The same things were measured in two ways. Each way mixes the same 10 hidden numbers, adds some noise and spreads widely along 6 directions of its own, which tell nothing about the thing.
Some things both ways: the first way, then the second way.
[ 13.8   6.4  -0.2 -16.3  25.6  -0.3  24.7 -11.1  -7.6  -8.4  -9.0 -19.7
   0.2   9.0   3.1 -10.5  14.5 -19.0  18.3  28.6 -22.1  -0.1   5.7]
[ 24.8  18.5 -11.6  16.8 -18.2  -0.5  -6.9 -10.9  11.2  -9.7  -2.4   1.8
   0.3  28.9 -22.6  13.0  -8.2  10.7   6.0]

[  2.8  -1.8   6.6  -4.8  55.7   7.9  -5.9  -4.9 -27.8  -8.6  -2.5  -0.7
  -8.0  35.5  11.2   7.1  -5.8 -10.7  -2.9  24.6 -11.5   0.3   7.4]
[-20.9  -7.5   3.3   1.5 -14.2  18.4  -5.9   6.9 -14.6 -21.6   7.9 -13.4
   7.2 -12.3   1.0  -5.0 -13.5   0.5   4.4]

[ -2.1  11.5   8.9  12.5  12.0  -0.5 -10.5 -18.9 -23.3   5.0  22.5 -14.2
  -4.0   4.0   8.7  -9.5 -27.1  -8.2  -8.0  39.5  22.6   6.8  -4.9]
[  5.1 -16.3  23.1   3.9   8.1   8.7  20.7   8.0 -31.4  -9.7  13.3   9.9
   7.3  -0.3  11.6  -1.7  -4.3 -21.8 -11.7]

[  1.5   2.6   8.4   6.7 -13.4  10.0  -2.9  -8.4  -7.5   4.1  -7.5   0.3
  -7.3  -6.7  -8.9   5.0  -1.0  11.5   8.4  14.6   2.8   8.0   8.9]
[ 9.1  3.2  8.6  1.1 -1.2  5.7  2.8 -1.4 13.0 10.7  4.6 15.8 13.8 -6.6
 13.0 -6.2  6.6 -3.3 -0.1]

[  5.8 -16.1  -8.1  15.4  13.8 -15.3 -14.4 -18.4 -37.4   8.1   5.1  33.6
 -12.9  13.1   5.2   5.9  27.1 -10.0  -6.0  13.1  -0.2  24.4  17.9]
[  8.8   1.4  10.2   3.8   4.6   8.2  18.3  -4.1 -15.8  11.0  10.2  20.2
  -2.7  -2.4   7.1 -15.8  -1.4 -19.1  15.5]

[ 18.6  -3.0   1.7  10.8  -5.1  -3.4   8.5 -13.5  -1.2   0.4 -13.3  11.9
  -2.5  -1.8  -4.6  -2.4  28.3  -8.3  11.5  16.3  -6.8   1.5  -5.1]
[ 14.5  14.3  15.5  10.2  -4.1  -8.1  -4.5 -12.7   2.7 -26.7  -8.8 -11.2
  16.8  21.9  -4.6  10.8 -27.0  16.1  -5.8]

[ 19.9   7.6  28.6  -6.7   6.2  19.0  -3.5 -16.1 -19.8  -8.0 -14.8   5.0
   2.5  14.7   7.5  -4.6  -4.0  -9.8  13.3  18.6  -9.3 -20.8  -3.9]
[-10.3  -1.2   5.8  -1.1 -16.2  16.4 -11.5  13.9  -2.7   5.2   5.6 -13.8
 -12.4  -5.6  -3.9 -21.4 -12.5 -10.8   7.7]

[-15.1 -15.8  -7.5  -1.3   1.5  18.8  32.6 -12.6 -10.6 -12.4   5.9 -19.2
  -1.4 -10.5  -7.6 -16.3 -20.2  13.8  11.3  31.9   1.8  -3.7  -5.6]
[  7.8  -1.3   9.9  11.6   5.4   8.7  14.9   0.5  -6.2  -6.9   5.9  -1.8
 -12.8 -14.4  -5.8 -15.3  33.9  -7.5   2.6]

[ 24.0  21.2  14.8  30.2   7.7 -14.9 -10.2  -7.2   8.9   5.9 -11.8  -5.7
 -11.9   0.7  -2.9   3.3  21.4 -20.9   0.4  29.8  -9.6   4.5 -20.4]
[ 14.0  13.2  -8.8  10.2  -0.1  -7.5  -1.9  -5.5  -5.4   2.7 -12.1  19.6
  14.6  23.4 -15.1  11.1  -3.2 -12.2   9.1]

[ 20.0  10.4  32.3  -5.9 -27.7   5.4  -1.7 -14.4 -14.9  11.4  -1.8  26.6
  -3.6  10.3  -2.3   4.9   7.4 -20.3  -0.3   8.2   7.6 -13.2  -5.2]
[ 12.5  11.7 -15.9  -6.1 -31.1   2.7  -6.4   9.9  24.0  13.3   1.4 -37.3
  24.6  32.2 -22.6   2.5 -43.6  -3.7 -15.7]

[ 18.1   8.0  14.2  30.5  -7.0 -11.5  -7.3 -19.0 -18.5   6.9  -8.5 -18.1
   6.3 -16.5   9.7 -26.1   7.0  -2.6  12.9  31.3  -2.7   6.0   3.6]
[-13.3  -5.5   4.8  -0.5   9.2   8.5   3.1   4.5 -20.9  -0.6  -3.4 -13.2
  -5.4  -7.4  -4.4 -12.0  -5.2 -12.3   5.3]

[ 16.4   4.9  19.2  -0.8  -2.4  11.9  -4.4  -2.1   9.7 -13.3 -18.7  -2.6
  -3.9  -0.4 -14.5  15.5  10.1   6.8   8.8   9.3 -19.2 -12.4 -12.3]
[  2.0   3.5  27.7  -0.1  14.4 -24.8  -1.5 -14.1  12.0 -31.0  -7.5  10.7
   5.6  -3.3  20.2 -12.0   8.4  -3.7  16.8]

[ -4.6 -16.6 -11.7  15.5   2.1  20.5  16.1   9.8   3.1 -11.2  -8.8  24.1
   9.3  23.1 -20.6   8.3  26.0  29.1  11.5   5.3  -7.6   3.8   9.9]
[ 22.3   3.7 -12.4  -2.4  -2.8   3.8  10.6  -1.4  13.1  -2.8   1.0  -0.2
  -7.6  14.0 -13.8  -0.3  -0.5  -1.2  12.5]

[ 32.0  25.5  -1.9  10.4  26.8 -31.2 -32.4 -12.0   0.4  20.4   0.3  30.7
 -17.4  19.1   1.9  46.6  27.2 -30.5 -19.9  -0.9  22.8  10.9   2.3]
[ -3.3   2.7   9.1   6.0   4.8  -9.6 -29.0   0.5  19.3  15.6 -19.5  24.9
  33.9 -13.6  11.9  11.7  -0.7  14.0  -6.7]

[ -3.8  -0.5 -15.5  -1.9   7.3  25.5  11.9  -4.9  -7.8 -15.6   3.3 -25.4
  21.3   5.9  -2.6  -4.5  -7.0  26.2  21.7  16.3  -1.3  -2.5  17.7]
[-10.2  -3.7  -3.0  -6.1   3.1  16.9  10.3  12.1 -13.0  14.4   3.9 -24.5
   1.0   2.8 -15.9  -3.2 -19.5  -1.3  -7.6]

[ 26.2   7.1 -11.7  21.3   5.2 -15.7   1.2  -9.5  -2.7  11.3  -4.2 -21.1
   3.6   8.3   4.5 -15.4   4.2  -5.8   0.6  34.4 -10.1   4.2   5.1]
[ 18.9   9.5 -13.4  16.4  10.0 -23.5  -6.1  -8.2  -0.7  -9.8  -5.6  15.1
  14.4  12.2  -5.7  17.1  15.1   7.6   0.1]

[ 10.0  -7.3  14.9 -16.4  -3.0  39.1  -4.1 -12.2  -5.9  -6.8  -9.8  28.6
 -23.3  29.4  -5.4  13.6  -1.3  -8.0   9.4  13.2  -4.1  -9.0 -11.0]
[  2.1   5.2   9.4  -1.6 -10.5  15.2   0.3  -0.5   5.8  -3.6  15.8  -2.3
  11.6   0.1  11.0  -4.8 -16.8   9.5  -6.2]

[  3.9 -24.2  -5.0   1.6  -5.6  20.7   2.1 -27.8 -29.1  -2.9  -0.9   6.4
 -19.8   0.8  11.7 -13.3  16.5 -15.3  20.8  21.2 -10.8  13.1   0.0]
[ -6.7  16.8  22.6  -0.5   1.7   1.0  -3.7 -11.3  -6.1 -21.7 -12.4   0.3
 -13.2   9.9  16.8   6.4  -3.5  21.7  -6.1]

[ -1.2 -15.7  11.1   7.1  -8.8  17.1  14.6 -17.6 -11.2  -5.3  -3.4   9.0
 -22.8  -5.1  -4.2  -4.5   5.9 -15.9   5.9  25.5  -8.4  -3.3 -27.0]
[ -6.1   7.0  12.2  10.9   7.0 -13.8 -14.8 -15.7  12.2 -28.0 -21.4   2.7
  11.6  -7.2   4.3   7.8  33.7  11.6  -3.6]

[  1.9   6.3 -17.2   9.6  44.3  -4.9   5.3   6.1  19.1  12.0  12.1   3.2
 -15.8  28.4   0.0  39.2  22.8 -27.6 -15.1   6.2  26.6  10.1 -17.0]
[  1.8 -11.3 -10.3   8.8   0.9 -20.7 -22.2   5.9   1.1  13.8 -25.7  54.1
 -13.0  -6.8   1.3  22.6  25.3  -1.6   7.2]

[ 28.1  19.2  15.7  41.8  10.0 -16.9  -7.1   5.3  23.0  14.9 -20.9   6.2
  -5.8  13.3  -8.0   4.1  14.7  -1.4   0.1  19.6  11.7  -2.5  -9.9]
[ -6.9  -7.2   3.8   4.9 -12.3   9.5 -19.7   1.7  -9.9  -4.9   0.1  11.9
 -18.7  -8.6  10.6  -0.7  -1.0  -2.6   6.6]

[ 11.9   2.5 -22.2  28.4   5.4  -1.1   9.0   6.7  14.1  -7.4  -0.8   2.4
   6.9  21.5 -17.8   8.4  11.7  21.9   5.7  11.4  -6.1  -5.4   6.3]
[  2.0  13.4   9.5   3.7   7.6   0.5   3.6 -15.5 -15.2 -14.9   6.1  -7.1
   3.1  20.2  -1.6   1.1 -19.0   3.0   4.6]

[ 10.3   0.7  25.0 -14.9   1.0   1.3  -3.2 -27.8 -22.3   7.6  13.8   3.2
 -29.5   7.6  14.1  -6.4   2.0 -37.5  16.6  12.7  17.0   5.5   0.5]
[  2.0   4.2   7.9  -5.1  -5.6   1.6 -16.3   2.9  18.3  -0.3   3.1  16.3
 -26.3  12.3 -10.6  -0.1   0.1  12.7   5.9]

[-12.6   5.4   7.7  -9.4 -18.9  34.7  15.8  -8.4   0.7   1.6  25.3 -16.0
 -32.1  14.0  -3.0   4.6  -8.2 -25.3  18.0  14.8  10.4   3.2 -14.9]
[  5.2  10.3  26.5  -8.8   9.2  -7.6  10.2 -29.6 -17.4 -13.6   9.3  37.4
 -29.2  23.6  32.4  -0.5 -11.1  -3.3  17.8]

[ 18.8  13.4  17.8  -0.3 -11.7   4.0   2.3 -32.8 -17.1  14.5   9.3  15.7
  -9.5   2.7  12.7  -4.6  -2.9 -45.0  -7.3  33.6  22.2  -7.8 -29.4]
[ -4.6 -15.4   2.0  12.9  24.5  -1.1  -3.3   3.8 -14.3   2.5  -2.0 -24.4
  38.8 -19.6 -14.4   0.3  -5.6  -5.6  -8.7]

[ 11.0   1.4 -11.6  10.7 -12.9  -9.5  -0.3 -12.9  -5.6   6.5   7.8   3.5
  -8.1   2.5  -8.0  -0.3  17.8  -4.8   2.6  21.7  -4.7  17.0   7.0]
[  4.2  15.2 -11.5  -4.5 -14.6   2.6  10.7 -11.8   2.0   9.4  -7.4 -15.5
   5.3  24.5   0.2  17.0  -8.9   4.9 -22.8]

[  8.8   3.5   9.4  -1.9 -15.1   6.6 -13.2  -3.6  -8.0   6.6   3.9  24.6
 -14.8  19.7 -11.5  22.3  17.7  -4.5   1.2   0.0   0.4   9.4  10.5]
[ -5.3   7.5 -27.5 -22.3   4.4   3.2   8.7   1.2  31.0  21.8  -4.1 -23.9
   2.0  -0.8  -7.4  -8.9   1.8   6.0   8.1]

[ -9.5 -23.1 -17.4  14.3 -18.0  14.6  11.2  -6.4   1.9   1.9  12.7  24.8
 -13.9   6.8 -15.3  11.0  18.8   8.6   4.8   3.8  17.2  13.1  -4.5]
[-19.0  -9.6  -5.8  -7.5  -2.9  10.0   2.0   1.1  -9.2  23.6   1.1  -9.3
   2.6  -1.2  -4.2  11.0  -4.4  -3.8 -20.6]

[ 14.1   1.6   6.8   8.6  22.0   9.9   5.4   0.2  12.9   1.9 -14.9 -30.6
 -16.7   9.9   1.3  -1.9 -14.7  -2.6   6.1  27.4  -6.1  -8.1 -12.4]
[  0.1   9.9  -4.2   5.0 -10.1   3.6  -5.2  12.6  -3.3 -11.6   4.9   3.8
 -11.7   3.5  -5.6  -3.2   2.4  10.0   8.7]

Other things, the second way, with their names:
j_928: [ -1.0  10.3   6.0   1.0  29.7  -7.6   3.9 -22.3   0.9 -26.7  17.3  -4.8
   6.2  -3.8   0.0 -13.6  -3.1  15.1  30.1]
j_536: [  3.6  -6.0 -16.6   2.2  -1.6 -33.8  -8.6 -18.1  13.1 -23.9   9.5  -3.3
  21.1   1.7  22.9  25.5  16.5  13.7 -17.7]
j_112: [ -4.9  -9.7  -8.7 -15.9   1.2 -11.5  21.9   4.4  -1.7   1.1   7.7 -19.4
  -3.8  -1.6   9.8  -9.5  -2.4 -16.8  -0.1]
j_871: [-10.2 -12.1   7.4  -6.5 -10.9  14.7   8.5   2.9  -6.0   8.7  -3.1  -1.7
 -29.9   4.6  -9.2  -5.3  11.2 -22.2  -4.8]
j_773: [ -9.2 -10.1   0.7   0.6 -14.7  21.8   3.1  11.9 -12.0  20.3  10.9   4.7
  36.3  -2.2   1.0   4.5 -18.4 -20.9 -16.2]
j_412: [ -6.9   9.4  -6.8  -6.7   4.1 -10.5  -0.3  -5.2   3.0  -7.7  -6.4 -24.7
  10.3   5.0   4.5   3.1 -15.0  15.1  -3.3]
j_257: [ 11.3 -16.4 -10.2  -7.8  24.0  -8.6  20.6   9.7  11.8  33.8  13.1  17.9
 -23.5 -23.5   2.4 -14.1  36.0  -3.9   5.4]
j_943: [ 10.1   9.6 -18.1   1.0 -26.3 -12.2  -4.2 -16.1   6.0  12.8  -1.4  -2.3
 -24.8  19.7   4.0   4.5   8.9 -10.8  -3.5]
j_865: [-17.2  -0.8 -41.8  -1.9  -3.3   0.0 -15.8   0.8   1.7  39.3   1.9  -5.4
 -13.5   2.0 -31.1   2.7  13.6 -10.5  12.4]
j_337: [ 16.5   1.6 -14.6   8.7  -6.3 -18.0   3.1  -0.3  -0.9   9.0  -2.6   1.2
 -32.0   9.7 -10.4  -6.7  11.7 -12.9  12.8]
j_82: [-17.3  -2.9  12.3  -6.0   3.3  16.7  19.7 -11.8 -20.7  -4.8  16.4 -10.7
 -34.0 -10.5  13.4 -28.6  17.7 -21.0  14.5]
j_500: [-14.0   2.8   1.3  -5.0   3.0   1.8  -5.9 -16.7  -2.3   0.1  18.5  -3.5
   7.1  -9.3  19.6  -4.9  -4.5   8.9   2.3]
j_902: [-16.8 -14.9   2.9   3.0  -0.4  -6.4 -19.3  -2.2  -1.8  -8.3   4.0   5.3
   8.0 -13.7   9.6  12.0   5.9   8.9  -8.4]
j_71: [ 11.9  -0.7  14.8  16.5  16.3 -12.2   1.7 -11.8 -16.1   5.3  -1.7  33.1
  32.8  -3.5  10.3   9.1  -0.4 -11.6   0.1]
j_900: [ 10.3   1.7 -12.1 -11.4   7.5  -7.4  10.3  -0.5  19.4  -3.2  -3.9   2.0
 -16.0  -3.7   4.9  -4.4  23.3   7.0   6.5]
j_106: [ -6.3  -0.7   6.5  -5.8  24.0   4.4  15.1  -7.3  -7.5 -19.0  10.5 -38.5
   8.3   5.9 -13.5 -13.6 -13.1  -6.0   4.2]
j_413: [ -3.4   0.4  -9.5   1.3   1.2  15.5   2.4   4.5  -1.8  13.1   3.2 -19.2
  -4.2  -9.7 -11.6 -10.5  -2.7   3.9   5.0]
j_929: [  1.5  17.6  -1.0   0.9   5.3  -3.6  -4.7 -17.5  -1.3  -5.1   6.0   7.6
   5.5  13.1   6.8   0.9  -8.7   5.3  13.4]
j_872: [  1.0   1.8   0.4   3.6   4.0  -2.9   1.8   2.4 -13.6 -13.6   0.0  10.6
 -17.4  -3.1  10.0   3.2  10.5  10.8   4.7]
j_467: [-11.6 -16.3   2.0   3.2  11.0   0.2  -0.4   1.0 -16.8  17.5  10.8  17.2
 -15.2 -27.1  10.8 -15.4  17.4 -19.6  15.9]
j_495: [-15.7  -1.5   0.5  -3.2  12.8  -6.3  -3.2 -22.0 -10.1   0.8   4.6   4.7
   9.0  -2.6  10.3   0.9   0.7  -8.7   8.0]
j_281: [-19.4 -28.9   6.8  18.4   4.1  -9.0 -27.7   8.2 -39.8   5.1  -1.8  21.0
  19.3 -18.2   2.0  15.2 -22.9 -12.6  -1.5]
j_190: [  1.9  -6.5  -2.8   8.4  -6.3  -1.9 -25.0   6.0  13.3  -3.2  10.3  38.6
  -9.5 -15.9   0.4  -2.8  21.7   6.8  22.0]
j_697: [ -3.1 -12.1  28.0  -5.1 -20.0  12.4  24.7  14.9 -19.6  22.1  13.0  17.3
 -15.8   1.0  19.3 -19.0   3.1 -42.8 -10.6]
j_831: [ 12.1   8.0  21.1   5.9  -8.4  -1.4   2.2  -8.1  -7.0 -12.5  10.5  10.0
 -14.2  13.7  15.0  -4.6  -7.2  -3.5   0.6]
j_979: [  4.4 -12.4   7.3   9.1 -13.6   4.4  -1.4  -6.6 -17.5   5.8  28.0  10.2
   7.1  -3.7   7.2  -4.8 -38.2 -10.2  10.6]
j_772: [ 13.2  -7.2  12.3   3.9  17.0  -2.3  21.8   0.7 -16.6  14.4  -6.9  22.5
 -13.7  -2.1  -3.4 -16.5   0.8 -24.0  20.7]
j_660: [ -7.9 -10.1  -0.8   3.3  29.1  -6.6  11.4 -19.4 -26.1  14.1  11.0  13.1
  22.5 -16.6  17.4  -3.4   5.8 -24.2   7.8]
j_131: [ -7.4   6.7 -16.5   2.8  10.6 -10.5  -7.1 -14.6   5.7 -13.2   6.7 -18.5
  23.5  -6.0   2.8   6.7   5.7  19.2   2.3]
j_261: [ 11.3  -3.3  19.8   4.9   5.7   1.8   3.3  -1.1  -1.3 -12.9  -7.8  15.1
   7.6  -5.3  10.2   0.4   2.2   2.9   2.8]
j_684: [-44.0   7.7   0.3 -15.4 -30.0  10.0 -27.8  -9.5   4.5 -17.7  -8.6 -33.5
 -21.2   4.6  14.9   1.4   0.8   9.1 -12.8]
j_213: [-24.6 -16.2 -15.5 -11.6  -2.9 -11.1  -6.5   2.0  -6.8  19.6  19.1  14.8
  -8.0 -24.7  29.3  -6.4  19.9 -12.5   4.1]
j_573: [ -3.8  -1.7  -2.9   1.6  -8.1  -6.5  -2.7 -11.0  -6.2  -9.0  15.0 -12.7
  13.5  13.7  -1.9  10.4 -24.6   1.9  -6.7]
j_21: [-20.9  -4.7  -1.4  -6.6  -4.0   6.3  -4.3  -9.9  -4.3   2.3   7.0 -11.4
   2.7  -5.3  14.7   7.5   7.6   2.0 -16.9]
j_271: [ 21.3  22.4 -10.9  -3.2  16.8  -0.7   7.6   7.7  15.7   6.9 -23.2  -1.9
 -30.4   3.7 -16.5 -17.6   0.3  20.3  31.8]
j_673: [-10.8  14.1   2.0   1.0  -5.2   5.7 -12.5  -6.3   2.0  -7.2 -12.3  -9.5
 -18.9   4.4  -2.0  -1.2   9.2  13.9   0.4]
j_308: [ 11.4 -17.5 -15.3   6.6  -3.0  -0.6   6.6  12.0  11.4  25.4   2.9  20.1
  11.7 -21.6 -13.1 -18.5  29.8 -39.4  21.4]
j_273: [-19.4 -11.0 -11.6  -3.5   4.5  -4.5 -12.5   0.3   4.8  -5.1   2.1 -33.5
  -3.7  -6.7 -14.3  -4.4   0.1   0.4  -0.6]
j_930: [  6.2  14.9   1.4   3.1 -18.5  18.2  14.1   3.5  -1.1  18.3  -8.4   0.3
  35.6  17.7  -5.7   5.2 -13.9 -11.6 -17.7]
j_798: [-15.3   9.5 -16.9 -19.1 -39.3   9.3  -4.2   9.8  13.0  11.8 -11.5 -18.0
 -28.3  18.0   2.8   0.8   4.9  -7.2 -13.6]
j_912: [ -8.3   8.7 -12.1  -8.8 -22.1   2.9  -6.9   4.5  23.4   6.9 -10.1  -7.0
 -19.0  -6.7   7.6  -3.9  28.6   9.0  -5.9]
j_107: [ -2.0  -7.9 -10.4 -12.5 -17.7   8.8  12.7   0.0   5.3  31.2   7.5 -12.3
   0.1  23.7 -12.2   6.9 -14.9 -24.1 -21.9]
j_676: [ -3.8   7.2   4.2  -6.0   4.3  -7.0   9.5 -15.1 -11.5   6.0 -12.4   6.6
   6.7  11.1  16.4   6.4  -6.0 -10.9  -1.4]

Some of these things the first way, each followed by its name:
[ 11.9 -12.3  13.4  23.0 -14.9  19.1  -5.6   7.4  16.0 -10.3 -19.7  19.6
 -10.2  12.8 -23.8  11.2  17.6  22.4   6.0   8.4 -18.5  -7.5 -15.5]	j_798
[ 11.2  11.7  28.4  -4.6 -20.0   5.8  -6.4  -8.6   2.0  11.3   6.7 -12.3
 -15.2   0.1  -5.5   2.7 -11.0 -16.2  -6.9  24.7   4.2  -2.0 -17.8]	j_112
[ 17.4  -3.8  29.8  -1.1  16.7   0.0  -4.0 -11.7  -2.4  17.3 -13.2   1.4
 -39.1  13.6   9.6  -1.1   1.0 -32.9   5.0  20.0   6.8   3.1 -12.6]	j_190
[ 18.9 -13.3  -1.7   5.0   8.4  10.9   1.0  -1.1  11.9  -7.4 -22.0  -1.5
  -3.2  10.7  -8.7   1.9  16.2  15.3  13.5  14.0 -15.6  -0.5   1.3]	j_902
[  2.3 -24.7  -6.4   6.9 -12.9   5.3  16.0  -4.9  -9.3   8.4   6.9  21.2
 -13.5  16.5  -7.8  -0.2  14.1  -1.7   1.9   6.4   2.9   3.4   4.1]	j_573
[ 16.0  -6.2   0.5  19.5  14.4   7.2   6.7 -11.6  -3.9  17.1  -8.7   5.0
  -0.7  11.2  17.0  -1.5  18.4 -26.4  -0.5  20.2  17.1  -1.3 -18.3]	j_281
[ 15.5  27.5  19.1  24.9  17.2 -29.2 -35.1 -12.6 -20.9  11.6  -0.7 -11.2
  -1.0  -4.5   4.5   0.5  -2.6   0.9  -5.7  28.6   8.3  20.1  19.2]	j_773
[  8.7 -19.4 -11.3  24.3 -10.5  12.7   6.6 -14.0 -12.2  18.7  -8.9  33.5
 -13.1  11.1   8.1   5.1  41.1 -19.9   9.7   3.5  11.6  12.5  -3.6]	j_271
[-27.5 -11.9   3.4  -3.4   0.3  31.4  30.0  -1.4   2.7 -20.6  17.5   2.9
  -5.8   2.8 -18.7   8.8  -0.2   9.5  12.5  10.5  13.4  -2.9 -17.6]	j_871
[  9.7  -3.8  -4.2   0.4 -14.5  25.5  12.0  -1.1  13.9   6.2  -1.2   8.2
 -17.0  18.6 -10.2  19.5   3.8 -11.5  -1.9   9.8   1.2 -11.1 -21.1]	j_412
[ -1.5   6.7  12.2  -8.0  11.4 -21.5  -1.2 -18.9 -38.2  18.8  20.3 -19.4
 -18.4  -2.7  13.5  -6.6 -14.4 -26.3  -5.7  23.4  10.9  16.9  19.8]	j_912
[  5.2 -20.7   5.2  -6.3 -21.4  44.2  14.6 -12.5  -8.7 -15.3 -14.7   6.4
  -2.8   8.7  -5.7 -12.6   4.3  10.7  24.8  18.6 -19.9 -11.0  -7.0]	j_831
[ 12.0  -5.5   5.0 -13.2  -9.4   3.3  -5.7 -22.0 -34.9  12.5   9.3   4.0
 -21.3  16.4  10.7  -7.6  -1.6 -20.7   7.8  16.5  -6.0  10.3  21.5]	j_500
[  5.3  -5.5  -4.9  18.3 -17.3 -24.9 -12.8  -9.3 -18.4   1.8  20.6  36.1
   5.9   7.7 -17.4   6.2  29.3  17.2  -1.8   0.9  11.1  20.4  27.1]	j_107
[ -5.8 -13.0  -6.6  13.0 -20.3  32.0  17.5   0.5  -4.3   2.5   2.2  13.2
 -16.9  22.8  -9.2   6.0   5.7  -0.2  10.3   8.0  -3.8  -3.5  -4.9]	j_929
[ 11.0  -5.1  -5.1  -8.4   2.2  22.6  22.0   1.3  15.1  -8.2   3.5  12.9
 -15.7  34.4 -12.5  17.5  16.3 -16.3   7.3   6.7  -9.3 -15.7 -18.2]	j_865
[ -6.2 -21.2   2.0  19.8 -27.3   9.2   2.3  -7.5 -18.1  10.7  -1.7   0.5
  -4.7  -8.0  -4.2 -17.7  12.0  18.3  13.4  14.9   0.3  22.8  18.9]	j_900
[  9.3   4.4  -3.4 -17.8  -5.0  17.4  40.6  -2.4  12.8  -1.7  -1.3 -31.7
  12.5   3.4  -4.2  -7.3  -4.9  -8.1  11.1  21.5  -4.7 -19.8 -10.7]	j_337
[ -9.6   6.7   3.7   6.6 -20.1  18.5  18.9 -16.8 -10.6  13.9   9.6 -24.8
 -11.0 -18.3   5.1  -7.6 -11.0 -19.3   5.9  30.2  16.0   7.1 -15.6]	j_71
[ 15.5  -3.2   0.5  20.9  -4.1  -7.9 -13.3 -14.1 -23.3  -3.9  17.4  45.9
  -2.5  32.4  -7.1   4.9  10.9  -1.3  -8.2  12.7   5.5  -5.7   2.6]	j_106
[ 11.8 -10.9  -1.7  28.6 -28.1 -12.1 -19.4 -26.1 -46.7  20.5   9.8  28.7
  -6.7   4.0  10.0 -16.9  25.3 -13.7  -2.5  24.1  -2.8  26.5  16.3]	j_660
